There are 3 ways to turn a row about zero (a turn may also mirror it). The second row of each pair is the first, turned, with some noise. The first 21 pairs use one turn. New pairs use 2 turns, one after the other, and a turn may come again.
In the rows, zero is written as 128.
Known pairs, each followed by its turns in order:
[150 167  94 180 124 108]
[143 144 127  97  70  94]  (2)

[ 77 107 124 137 138 149]
[ 90 139 144 153 109 158]  (1)

[128 116 144  78  82  98]
[159 106 124 156 183 148]  (1)

[151 111 112 180 120  82]
[176 157  96 108  97 148]  (1)

[146 116 152 152 104 145]
[126 170 126 114 150 127]  (1)

[124 171 167  90 100 163]
[115 125 162 154 179  82]  (1)

[ 41 118 124  73 126  66]
[139  74 122 223 121 176]  (1)

[102 128 140 115 126 191]
[135 148  98 186 118 108]  (0)

[ 98 172 188 102 128 158]
[ 84 156 121 139 124 203]  (2)

[129  88 109 143 131 136]
[163 130 142 139 150 140]  (0)

[169 144 138  99 119 145]
[ 99 138 139 130 141  82]  (0)

[161  79 145  72  98 100]
[101 189 191 119 141 127]  (0)

[ 89  92 112 110 132 151]
[ 99  82 133 132 158 127]  (2)

[118 124  69 127 130 122]
[178 117 146 112 110 115]  (0)

[135 102 123 197 165  70]
[145  78 141  93 169 197]  (0)

[117 112 141 132 105 136]
[129 116 150 146 128 138]  (2)

[110 139  66 156 114 142]
[111  99 151  83 101  96]  (2)

[ 97 115 128 126 129  95]
[148  93 111 131 126 143]  (2)

[136 111  94 139  96  96]
[177 131 133 117 123 161]  (1)

[130  85 127 154 126 141]
[156 138 132 144 164 147]  (0)

[107  72 141 103 139 111]
[141  87 114 162 169 135]  (2)

New pairs. What belongs after each?
[197 105  85 143 114 173]
[ 76 151 169 158  86  91]  (1) (0)

[ 95  73  56 124 169  52]
[170 132 243 107 159 142]  (2) (0)

[139 182 121 141 123 155]
[136 115 162 169 151 108]  (2) (1)

[108 110 137 150  98 155]
[112 169 115 149 143 138]  (2) (1)

[ 96 123 139 126 177 122]
[110 176 142 114 139 151]  (0) (1)

[161 175  98 161 172 177]
[179  86 100 152 144  66]  (0) (2)

[174  96 122 150 103 155]
[ 92 118 144 150  96  86]  (1) (0)

[157 127 154 156 151 145]
[136 124 128 106  76 133]  (2) (2)

[149 146 107  94 140 120]
[160 115 127 150 133 158]  (0) (2)

[148 129 110  93 160 151]
[120  86 122 148  94 116]  (2) (1)

[167 136 117 143  83 122]
[148 134 105 134 167  88]  (2) (1)

[129 120 107 105 126 136]
[118 124 127 153 149 127]  (1) (2)

[101 110 192 160  94 106]
[ 97 155 110  88  68 103]  (1) (2)

[105 123 132 112 108 176]
[ 81 143 123 160 126 131]  (2) (1)

[ 93 109 115 129 130 147]
[132 153 152 130 107 107]  (0) (2)

[180 204 112 168 171  99]
[116 170 178  35 126 124]  (1) (0)

[134 158 156 101 123 114]
[141 130  92 120  99 140]  (1) (1)

[134 149 116  92 113 108]
[110 120 148 148 125  93]  (2) (0)

[134 141 136 104 169 163]
[115 106 150 155  85 123]  (2) (1)

[126 170  86  59 118 116]
[188 132 117 177 177 139]  (0) (1)

[ 98  97 100  98 111 134]
[124 126 163 169 139 154]  (2) (0)

[141 120 116 163 137 162]
[136 134 104 135 130  82]  (0) (2)

[ 99 139 111 154 117  90]
[136 155 169 130 102 115]  (1) (2)

[120 131 131 200 177 102]
[ 91 112 143 156 183  76]  (0) (2)

[129  60 123 157 113  67]
[168 115 117 142 149  43]  (1) (0)

[136  92 127 133 119 110]
[123 116 141 116 163 142]  (2) (0)

[148 150 137 154 156 103]
[173 119 155 118 120 125]  (2) (1)

[164 115 163 138  98  83]
[110 113 114 105 187  99]  (2) (0)

[204 139 192 112 118  98]
[157 132  60  79 149  76]  (1) (2)

[ 80  77 155 126 160  97]
[ 66 148 176 158 112 129]  (0) (2)

[158 146 104 155  91 124]
[165 161 139 133 134 166]  (2) (2)

[126  88 101 136 104 119]
[126 118 117 109 148  83]  (0) (1)

[127  94 103 196 147 125]
[131 104 166 169 178 100]  (0) (0)

